There are 10 hidden switches. A switch that is on adds its own fixed numbers to the row, and there is some noise. The rows also spread widely along 14 directions, which tell nothing about the answers.
In the rows, zero is written as 128.
Some rows, each with its switches (1 for on, 0 for off) after it:
[129 181 162 131 113 126 131 163 143 127 141 163 116 180 162 121 167 108
 125 148 100 139 117 186 172] | 0 1 0 1 0 0 1 0 0 1
[132 145 132 129  84 150 170 159 185 104 141 134 125 125 124 147 153  80
  94 124 107 132  91 158 157] | 1 0 1 0 0 1 1 0 1 0
[121 142 149 120  89 151 132 146 163 132 130 100 118 166 112 143 147 142
 131 125 120 139 109 194 165] | 0 0 0 1 0 1 0 0 0 1
[158  73 113 146  52 159 135 125 232 135 141  65  89 138 130 149 114  57
 103 126  82 138 125 195 139] | 1 1 1 1 0 1 1 1 0 1
[143 157 104 115 104 110  91 198 158 122 143 100 124 182 128 175 117 141
 148 106  98 159 114 123 161] | 1 1 0 1 0 1 0 0 1 1
[136 133 132 138 122 135 119  97 140 144 127 108 136 147 121 123 126 117
 136 143 102 136 134 164 145] | 0 1 0 0 1 1 1 0 0 1
[175 161 135 118 125 103 152 152 163 157 153 157 133 152 151  95 150  95
 115 124 126  64 111 136 152] | 0 1 1 0 0 1 1 1 0 1
[141 155 140 134 160  95  98 135 147 147 136 124 156 171 121 127 115 136
 166 111 101 131 138 110 141] | 0 1 0 0 0 0 0 0 0 1
[169 128 134 137 131  79  93 134 160 171 156 129 139 134 135  75 148 107
 142 112 112 119 134  93 147] | 0 0 0 1 1 1 0 0 0 0
[126 157  93 127 141  97 141 127 115 177 115  91 133 141  94  88 143 157
 110  99 100 106  75 135 171] | 0 0 0 0 0 1 1 0 0 0
[170 115 139 150 107 121  83 105 127 163 150  94 162 102 114  91 142 127
 139 140 140 143 143 125 142] | 0 1 1 1 1 1 0 0 0 0
[157 198 117 179 172  97 128 124 106 147 158 116 164 117 172 117 128 116
  83 145  85 141 109 162 156] | 0 1 1 1 1 1 0 1 0 0
[115 177  97 144 143 130 115 169 119 131 129  76 125 186 122 166 125 176
 106 116  68 133  89 167 189] | 1 1 0 1 1 1 0 0 0 1
[146 148  96 104 145 130 138  56 186 163 130  87 173  79  88 131 155 120
  81 136 156 111 124 145 129] | 0 0 1 1 0 1 1 1 0 0
[ 95 151  88 150 124 124 116 133 112 123 114  87 103 160 141 151 110 120
 106 141  80 168 112 138 148] | 0 1 0 1 0 1 0 0 0 1
[170 139 140 165  98 108  79 146 134 126 149 125 142 153 136 128 116  82
 171 131  96 203 155 163 139] | 0 0 1 0 0 1 1 1 0 1
[189 142 165 136  95 127 134 158 124 150 168 121 167 117 132 108 130 145
 132 114 152  92 100 148 145] | 0 0 0 0 1 0 1 1 1 0
[167 142 144 114  86 122  94 131 119 158 149 104 142 115 138 115 144 142
 142 148 170 140 131 167 136] | 0 0 0 1 1 0 1 0 0 1
[194 137 162 145 104 134 118 157 148  83 163 160 140 120 149 153 157  82
 131 136 122 141 144 185 147] | 0 1 1 0 0 1 1 0 1 1
[160 162 132 137 146 145 188  94 165 122 145 139 147 154 113 130 102  92
 124 113 144  78 112 190  99] | 0 1 0 0 0 1 1 0 0 0
[123 121 137 152 106 123 102 133  72 144 119 109 107 131 138  92 151 150
 122 142 112 122 118 130 158] | 0 0 0 1 0 0 0 0 0 0
[171 141 144 145 104 124 177 136 186 123 134 133 137 135 126 121 130  76
 143 114  55 147  99 208 164] | 1 1 0 1 1 1 0 1 1 1
[153 159 111 126  95 145 148 159 133 154 159  86 117 147 123 118 134 145
  81 109 166  90  76 182 147] | 0 1 0 0 0 1 1 0 0 0
[138 140  96 132 127 113 139 115 216 112 137 165 117 118 132 115 154   4
 103 133  96 166 141 107 126] | 1 1 1 0 1 1 0 0 0 1
[168 140 143 156  96 131 158 177 111  99 146 155 118 137 120  99 148  93
 132 101 119 125  92 172 156] | 0 1 0 0 1 1 0 0 0 1
[164 119 128 136 103 122 104 132 112 138 143 129 130 129 107  85 149 119
 142 120 153 119 130 119 133] | 0 0 0 1 1 1 0 0 0 0
[143 114 158 158  59 138 120 128  79 114 115 112 116 117 155 137 114 106
 165 162  91 182 133 189 141] | 0 0 0 0 1 1 1 1 0 1
[145 163 131 131 167 139 161  85 142 111 132 166 162 121  93 106 159  93
 111 129 139 108 125 147 132] | 0 1 0 0 1 1 0 0 0 1

New rows. What belongs after each?
[204 144 111 128 131 124 126 155 180 108 173 144 139 114 111 122 187  86
  83 103 152  96 117 166 157] | 0 1 1 1 1 1 1 0 0 1
[176  90 140 194 103 136 142 108 177 153 156  74 129 126 138 100 103  84
 109 115  67 116 115 186 144] | 0 1 1 1 1 1 0 1 0 0
[172 119 152 132 117 145 108 155 171  94 163 135 120 132 144 160 157 108
 105 126 156  87 147 152 130] | 0 0 1 1 0 0 0 0 0 1
[145 150 137 106  96 122 135 171 153 139 143 131 143 129 135 135 158 131
 107 128 133  91 102 103 165] | 0 0 1 0 0 1 1 1 1 0
[114 137 152 126 115 117 136 122 160 134 116 119 141 131 129 140 137 122
 140 132  92 134 116 134 149] | 0 0 0 1 0 0 1 0 0 0
[151 146 124 108 174  94 156  99 226 139 138 116 155 114 145 166 118 109
 113 115  83  76 124 110 127] | 1 0 0 1 0 1 0 0 1 0
[191 121 117 172 102 144 105 127 162 129 166 116 126 144 106  92 148  65
 104 116 129 156 135 200 139] | 0 1 1 1 0 0 1 1 0 1
[166 113 125 152 137 137 140 100 146 103 130 128 139 104 118 134 142  90
 113 132 104 104 133 165 136] | 0 1 1 1 1 0 1 0 0 1
[128 136 122 161 141 135 116 134 137 150 144  86 154 175  93 113 104 141
 116 101 109 116 108 109 144] | 0 1 0 0 0 0 0 1 0 1
[165 151  84 100 146 108 149 120 168 107 124 133 143 105  91 156 146 104
 118 101 125 111 111 133 129] | 1 0 0 1 0 1 1 0 1 0
[135 165 130 133 150 128 130 161 133  87 133 174 140 166 117 148 147 109
 131 114 113 106 125 104 143] | 0 1 0 1 1 0 0 1 0 0
[111 140 139 156  89 148 183 128 110  90 112 117 117 153 145 165  63  98
 156 138 101 143 105 177 101] | 0 0 0 1 0 1 0 0 0 1
[157 124 123 163  83 161 137 134 145 114 142 128 118 177  90  96 119  73
 150 118 129 159 123 193 129] | 0 1 1 1 1 1 0 0 0 1
[129 159 117 128 103 134 162 142 134 116 115 128 136 125 108 137 137 109
 130 125 117 138  97 151 143] | 1 1 1 1 0 1 0 0 0 0
[127 150 129 154 139 128 136 116 144 146 134 131 136 163 114  92 147 103
 108 130  84 124 117 133 159] | 1 0 0 1 0 1 0 1 0 1
[153 109 127 156 110 126  99 129 106 123 137 103 139  97 131 123 140 120
 107 140 112 141 129 124 150] | 0 0 1 0 0 0 1 0 1 1
[174 140 101 154 119 148 156 136 114 100 141 125 116 117 143 148 117  99
  89 128 117  86 110 178 123] | 1 0 1 0 1 0 1 1 1 0
[156 181 156 126  87 134 142 121  97 122 122 168 158 131 110 105 156 109
 176 154 126 191 122 208 152] | 0 0 0 1 1 1 1 1 1 0
[124 155 153 119  98 130 129 119 187 146 140 153 149 129 144 122 157  69
 118 165 114 144 140 108 144] | 1 1 1 0 0 1 1 1 0 0
[128 155 140 171  93 174 158 114 142 130 153 145 136 149 129  81 151  69
  81 167 105 141 108 166 155] | 1 1 1 1 1 1 1 0 1 0
[144 114 182 104  67 138 111 136 196 149 147 152 137 145 144 116 155  86
 154 163 141 105 157  95 139] | 1 1 1 0 0 1 1 0 0 1
[115 125 151 179 109 159 133  98 101 151 125  92 146 120 128 100 133 136
 100 162  85 122 114 148 158] | 1 0 1 1 1 0 0 1 0 0
[154 128 129 112  49 129 169 172 157 117 119  94 118 115 144 175  90 109
 160 118 135 133  93 181 119] | 0 1 1 1 0 0 0 1 0 1
[132 149 120 120 134 114 121 118 163 113 101 114 129 151 133 187 119 122
 158 132  54 157 134 176 151] | 0 1 0 1 0 0 1 1 1 0
[153 153 101 114 118 111  84 159 113 102 121 153 107 167 123 139 143 111
 170 128 119 168 148 143 144] | 0 1 0 1 1 0 0 0 1 1
[158 161 103 134 147 139 121 103 128 119 132 127 144 144  90 135 142 115
 123 121 128 133 132 176 138] | 0 1 0 0 1 1 1 1 0 0
[119 116 118 119  73 146  91 110 174 160 148  95 119 135 124 114 110  88
 125 145 183 157 149  93  89] | 1 0 0 0 0 0 0 0 0 0
[168 131 151 163 130 111 112 130 132 128 161 138 150 123 129 103 142  96
 122 117 121 127 131 120 135] | 0 0 0 0 0 1 1 0 0 0
[173 153 104 108 129 112  95 156 191 184 156  78 134 167 102 118 155 161
 113  96 118 108 107 178 182] | 1 0 1 0 0 0 1 0 1 1
[152 167 106 148 120 132 166 160  80  97 117 156 119 160 103 116 125 107
 147 111 120 119  99 173 135] | 1 1 1 0 0 1 0 0 0 1
[116 182 136 132 143 134 141 110 108 128 118 134 149 146 114 126 137 141
 135 140 131 137 115 166 138] | 0 1 0 1 0 0 0 0 0 0
[117 146 131 135 157 136 156  85 163 115 117 153 131 150 128 134 127  85
 123 145  92 108 140 137 126] | 0 0 1 0 0 1 0 0 1 0
[128 129 103  99 136 108 130 114 177 131 110  84 124  92 138 174 154 135
  96 133  81 125 112 143 169] | 0 1 0 1 0 1 0 0 1 1
[137  75 171 158  93 128 124 123 102  85  91 147 118 109 120 127 146  98
 182 141  68 143 147 137 149] | 0 0 1 1 0 0 0 0 0 1
[140 169 109 164 141 131 139  98 106 131 131  91 157 140 127 143  94 125
 118 146 105 150 116 188 130] | 0 1 1 1 0 1 1 0 0 1
[180 150 125 126 153  90 167 132 199 112 142 125 149  94 119 152 139  95
 123  78 108 113 100 170 133] | 0 0 0 1 0 1 0 0 0 0
[123 110 133 140  68 139 152 136 130 141 114  92 115 109 127 115 152 123
 104 139  96 119  88 155 172] | 0 1 1 1 0 1 1 0 0 0
[122 151 123 118  80 120 106 168 101 134 126 123 121 137 125 124 126 130
 153 127 155 156 115 103 126] | 1 0 0 0 0 0 0 0 0 0
[156 111 137 158  67 156 123 137 162 158 162  81 107 168 140 104 116 107
 112 138 123 118 115 198 146] | 0 0 1 1 1 1 1 0 0 1
[137 172 139 148 118 159 172 128 146 132 136 112 131 153 124 128 141 131
 106 132 108 113  89 234 165] | 0 1 1 1 1 1 0 0 0 0
[152 161 101 116 183  89  65  99 135 122 120 170 122 172 131 128 138  90
 172 139 107 159 191 120 121] | 0 1 0 0 0 0 0 0 1 1
[118 158 115 133 135 127 125 100 102 130 113 103 140 103 121 134 142 139
 112 144 127 151 116 158 140] | 0 1 0 1 0 0 0 0 0 0
[152 154 129 112 105 135  55 167 142 131 152 118 120 153 127 147 203 151
 106 144 146 141 144 161 187] | 0 1 1 1 0 1 1 0 0 0
[140 157 112 140 154 121 127 129 133 110 116 124 130 163 131 164 112 123
 142 125  71 121 130 153 141] | 1 1 0 1 1 0 0 1 0 1
[189 168 126 138 159  84  66 140 155 138 167 160 131 172 150 109 145  87
 150 120 129 153 172 147 128] | 0 0 0 1 0 0 0 1 0 1
[136 148 125 146 127 142 122 155 108 113 146 133 118 171 128 123 133 127
 108 125 144 100 117 130 135] | 0 1 0 1 0 0 0 0 0 1
[136 118 154 172 141 127 117 122 134 142 127 101 149 154 128 128 130 145
 123 130  50  92 123 135 175] | 0 1 1 1 0 0 1 1 0 0
[133 172 120 176 157 123 147 106 130 157 148 124 141 149 132  68 152  97
  75 139  90 133 102 171 168] | 0 1 1 1 0 1 0 0 0 1
[122 174 107 124 115 106 149 114 113 119 111 125 166  97 125 148 104  99
 145 147 138 177 112 127 107] | 0 0 1 1 0 0 1 0 0 1
[127 160 139 138 134 111 106 101 158 166 126 117 132 173 156 123 107 110
 165 155  82 153 152 164 140] | 0 1 1 0 1 1 0 0 0 0
[146 131 145 150  86 124 182 138 116  94 119 113 157  81 114 156  88 101
 157 103 125 154  85 159 106] | 0 0 0 0 0 0 1 0 0 0
[134 144 108 138 150 115 111 130 104 138 109 113 117 155 129 127 145 153
 122 131  70 102 118 150 175] | 0 1 1 0 0 0 1 0 1 0
[157 152 110 118  96 121 145 156 130 141 135 155 129 140 120  84 147  93
 128 131 133 111 101 119 147] | 1 1 1 0 1 0 1 0 1 1
[139 151 122 134  97 123 154 135 125 127 130 153 153 114 100  85 157  79
 121 135 140 143 101 111 144] | 0 1 1 1 0 1 1 0 0 1
[124 139 145 179 135 139 119 125 108  94 122 149 141 171 125 132 125  99
 140 152  51 151 140 135 154] | 1 0 1 1 0 0 1 0 1 1
[170 136 141 160 133 112 107 123  95 139 139 137 138 156 136  98 112 124
 167 133 117 105 145 136 125] | 0 0 1 1 1 1 0 0 0 0
[167 117 131 147 100 120 133 135 160 120 142 170 102 165 138  85 122  40
 161 128  90 138 144 135 125] | 1 1 0 0 1 1 0 0 1 1
[141 140 140 126 111 143 111 129 158 125 141 120 125 157 137 146 139 125
 128 146 124 124 141 160 145] | 0 0 1 1 0 1 0 0 1 0
[168 147 102 149 143 105 107 147  98 139 146 127 139 163  87  81 139 132
 130  94 138 111 111 122 141] | 0 0 0 1 0 0 1 0 0 1
[127 104 151 132 158 148 105 115 122  88 113 119 153 147  97 188 120 171
 150 121 121  61 154  78 123] | 0 1 0 1 0 0 0 0 0 0
[159 139 139 156 123 135 143 161 126 109 142 129 131 145 113 121 139 120
 123 104  95 122  99 166 162] | 1 1 0 0 0 0 0 0 1 1
[104 168 176 136 100 136 131 155 140 140 145 143 127 157 174 117 158 114
 113 166  99 145 112 146 177] | 0 1 0 0 1 1 0 0 0 1
[166 168  96 149 151 112 145 124 143 108 146 144 109 142 151 134 115  66
 109 113 124 130 123 189 106] | 0 1 0 0 0 0 1 0 0 0
[112 118 180 120  88 151 149 153 183 114 135 132 136 137 156 161 134 112
 125 152 122  85 122 100 141] | 0 1 1 1 0 0 0 0 0 1
[123 149  89 120 106 140 133 144 153 118 119 143 103 187 105 126 131  81
 125 126 114 141 123 144 139] | 0 0 1 0 0 0 1 1 1 1
[172 149 155 149  94 120 131 142 128 112 155 158 137 130 159 122 123  76
 153 142 129 143 133 154 120] | 0 1 0 1 1 1 1 0 0 0
[ 85 142 133 134 113 133 126 104 135 140  95 125 115 202 134 142  80 111
 183 154  84 139 146 132 115] | 0 0 1 0 0 0 1 0 0 0
[160 138 120 140 139 140 147  98 110  91 110 102 156  87  82 165 132 135
 136 114 128 145 120 211 132] | 0 0 1 0 0 1 0 0 0 1
[164 146  90 135 128  90 125 125 113 129 128 136 119  79 137  93 168  87
 100 131 117 150 116 141 147] | 0 0 1 1 0 1 0 0 1 0
[164 152 159 137 123 130 148 144 138 108 139 152 185 128  87 126 146 116
 152 114 131 119 116 128 148] | 0 1 1 1 0 1 0 1 0 1
